The rows of a group lie close to one hidden flat surface of 11 dimensions, which passes through zero. Surfaces can cross.
In the rows, zero is written as 128.
Some rows, each with its group after it:
[ 95 143 140 127 138  59 168 142 107 174 125 132 113  80 127  78] : (0)
[ 90 111 133 150 146 162  84 114 148 107 144 183 131 113 109 140] : (3)
[162 136 123 110  82 120 138  89 111 163 108 142  91 143 121 142] : (2)
[131 108  91 122 106 108 153 160 148  95 229 127 159 126 114  76] : (3)
[113  88 140 150  86 118 161 100 123 105 174 205 131 127 153 151] : (1)
[133 112 173 114 126 111 163 105  78 119  83 144 109 127 170  86] : (1)
[133 150 130 196 121 112 193 150 126 174 158 124 119 147  89 103] : (0)
[118 186  97  98 110 112 111 105 157 107 113 173 112 185 110 142] : (0)
[133 101 110 104 169 174 113 132 169  69 176 112 131 122  75 124] : (0)
[138 143 170 126  89 101  87 137  98 150 180 174 150  90 124 123] : (3)
[ 93 129 133 133 133  70  66 111 115 185 131 176 125 107 142  49] : (1)
[158 166 143 132 194 135 207 109 133 143  84 120 127 146  89  86] : (3)
[138 154 114 106 133  85 188 125 130  87 124 115 139  84 179 139] : (2)
[188 107 139 193 129 150 128 116 136 161 125 138 126 175 151 134] : (0)
[121 101 127 154 142 201 120 100 148  69 105 133  89 215 120 144] : (1)
[127  80 180 108 132 126 141 169  95 186 109  96  97 127  86 137] : (1)
[115 202 183 121 147 115 114  36 127 118 120 137 136 149 108 123] : (3)
[ 85 137 150 138 183 129  98 121 125 128  74  60 114  85 149 140] : (1)
[137 191 128 139 140 129 120 105  98 139 120 113 157  79 129  55] : (0)
[ 75  91 110  97 155 116 112  72 144 163  98 186 100 124 109  91] : (0)
[166  98 136  93 139 114 118 148 157 136 135 100 163 144 159 186] : (0)
[145 112 105 159 164 159 165 115 139 171  89 126 100 138  92  97] : (1)
[ 96  62 168  73 134 147 137 127  74  87  91 109 136 117 161  88] : (1)
[ 97  84 105 159 112 136  97 137 131 188 133 144 154 144 123 118] : (1)
[200 146 197 141 110 116 116 144  95 147 129 123  78  99 132 164] : (1)
[109 113 103  71  86 115 106 105 128 170  94 107 145 140 130 184] : (2)
[120  81 129 114 161 106  82 153 165 135 180  97 152  96 132 146] : (2)
[157 155 161 147 132 126 124 136  99 150  84 186 112  91 148 141] : (3)
[130 103 118 135 148 114 124 123 158  90 175 134 124  85 137 144] : (2)
[168 115 102 130  85 159  95 162 100 111  87 144 104 131 179 151] : (3)
[102  75 102 209 197 171 126 122 173 174 132 113 109 120  86 100] : (1)
[106 114 133 178 105 136 173 120  85 169  96 115 141 101 161 126] : (0)
[ 96 122 178 119 145 124  95 131  99 120  79  75 111 132 158 148] : (1)
[ 90  93 154 110 170  66 157 140 153 142 178  88 165  84 139 139] : (0)
[158 118 148 129  84 140  90 117  88 188 146 145 156 115 111 102] : (3)
[ 91 118 131 108  99 115 100 160 141 108 136 130 111 146 132 208] : (3)
[156 149 116  82  99 131 149 136 119 136 151 177 125 109  66 106] : (3)
[ 72 104 186 133 144 134  97 171 120 134 136  93 184 126 130 183] : (3)
[137 140 125 139 105 186  81 111  86 134 107 155  94 128  91  75] : (0)
[136  80 106 174 118 172 103 121 151 161 150 141 166 160 117 154] : (0)
[115 114 124 135 145 125 114 170 140 103 155 117 162 126 145 111] : (2)
[174 131  92 133 128 122 180  66 151 100 118 152  97  96 164 148] : (2)
[158 125  96  79 136 116 158 161 143  98 114  99 149 111 159 152] : (2)
[126 126 102  96 100 118 209 145 104 119 129 135 125  79 119 121] : (2)
[122 106 162 156 128 112  71 172 160 134 185 117 134 199 118 177] : (2)
[ 76  77  83 111 122 163 128 132 110 151  96 116 186 109 140 112] : (1)
[102 116 121 136 157 209 132 126 137 108  94 133 118 107  75 155] : (2)
[ 61 147 109  67 101 114 153  93 121  92 143 144 119  81 100 131] : (2)
[103  79  91  99  92 139 114 135 115 190  78 152 148 128 143 166] : (0)
[127 121 123 134 168 111 135  90 113 165  70  48 124  96 176  88] : (3)
[116 147 124 100 107 123  75  53 116  93 115 145 115  93 168 139] : (2)
[171 129 120 113 130 151  83 126 130  92 153 131 102 130 109  70] : (3)

New rows. What belongs after each?
[171 133 116  59 149  83 137 120 144 169  68 130 134 134 158 141] : (0)
[147 114 119 117 121 172 115 155 104 180 131  92 172  94  75 108] : (0)
[101 132 118  70 139 158  98 126 114  71 118  94 153  92 130 116] : (3)
[ 73 119 173 107  73 158 103 127  79  69 108  93 114 123 151 196] : (0)
[128 161  75 111 139  98 169 138 167 127 121 130 164 132 149 148] : (0)
[ 68 134 143 161 100 138 106 181  89 118 145 143 175 163 138  74] : (2)
[114 128 124 145 156 120 125 132 156  89 135 130 111 130 148 131] : (3)
[179 140  91  99 126 118  47 137 132 135 110 174 139 115 171 103] : (0)
[136 169 154 136 150 148 155 168 116  81 103 204 153 105 139 158] : (3)
[131  93 131 136 136 119 117 158 121 157 156 106 160 130 127  89] : (1)
[122 133 135 105 111 161 157 109 116 171 149 181 179 106  43 105] : (3)
[143 148 142 164  90 101 165 155 152 131 182 111 143 155 137 220] : (1)
[137 164 112  93 146 151 136  91 156 131 115  97 190 149  99 149] : (0)
[180  93 106  93 126 167 102 123 112 120  61 162  84 132 147 118] : (0)
[ 96 113 133 174 177 113 129 121 131 178  95  97 190 103 186 108] : (2)
[ 86 118 143  94  97 149 105 129 103 131 105 113 133  85 121 200] : (2)
[112 120  89 142 115  80 141 139 156 159 121 176 130 154 169 151] : (0)
[ 96 114 168 133 112 170  91 154  69 179 106 120 133 101  76 104] : (2)
[163 126 164 163 129  88 114 150 112 139 165  98 134 129 171  93] : (3)
[108 168 179 141  77  96 155  96 104 142 118 130  99 136 131 193] : (2)
[115 151 113 116  71 157 116  67  99  94 156 181 200 111 138 104] : (3)
[121 158 187 190 143 131 103  68 103 152  83 145 150 120 177 138] : (3)
[ 79 125  65 117 119 159 195  96 155  93  79 160 125 149 127 163] : (0)
[115 144 126 114 104 143 115 110  85 111 105 143 131  84 142  95] : (2)
[123 147  90 120  91 190 127 101 131  78  90 143 123 135 130 209] : (1)
[115 161 163 138 154 119 106 143 115  76 126 188 147  66 167 143] : (3)
[ 91 179  98 123 136 120 115  93 163 102 148 154 151 138 114 116] : (0)
[128  90  84 121 156 143  79 115 168  52 180 147 143  77 174 120] : (2)
[130 157 111 144 121  75 179 101 128  90 159 154 128 107 174  68] : (2)
[136 150 183 167 136  91 112 145 135 144 209 112 113 142  92  95] : (0)
[167 179 182 148  74 132 126 115  78 138  95 163 165 158 170 159] : (3)
[147 119 147 118 145 138 133 141 115 101 115  93 137 179 148  81] : (1)
[130 125 124 119 105 162  48  96 126  99 136 158 111 149 128 123] : (2)
[100  91 143 168 143 142 143 123 154 147 137 135  94 153  93 160] : (1)
[136 137 161 159  90 152  80 103  93 108 104 162  77 168 149 131] : (0)
[205 165 103 132 122 136 133 128 108 167 105 146 123 111 120  91] : (1)
[130 141 122  95  88 145 114 133 107 163  79 131 114 115 109 186] : (1)
[147 114 120 114 170 146 118  92 177 105 135 113 167 146 138 150] : (0)
[158 111 136 140 143 156 108 180 158 107 198  77 135 140  83 162] : (1)
[ 62 137 137 121 162 142  91 137 153 136 113 112 150 182  81 132] : (2)
[ 83 125 127 146 171 122 101 125 125 206  68  89 119  86 119 127] : (1)
[ 91 163 133  94 140  79 155 102 150  81 111 146  95 144 145 145] : (0)
[ 67  81 143 120 116 165  55 119  95  74 107 110 165 125 196 131] : (1)
[128 173 158  86 128 113  99  98 109 115 104 113 131 124 134 123] : (0)
[118  91 164 148 143  88 164 114 109 193 105 137  92 118 135  99] : (0)
[161 133 135  91 100 104 140 124 133 141 124 107 106 139 133 199] : (2)
[107 110 130 128  79  88 111 108 112 195 124  98 126 115 153 161] : (3)
[188 176 165  98 140  70 141 133 116 105 153 137 111 128 136  69] : (1)
[104 174 167 141 162  92 135  43 120 152 106 126 142 115 145  84] : (0)
[117 143 148 156  83 110 139 129  57 147 108 129 158  92 185  94] : (2)
[120 102  86 124 106 145 112 138 120 128 115 144 124  84 147 131] : (3)
[162 148 131 100 123  97 141 205 115 136 130 105 146 178 126  81] : (2)
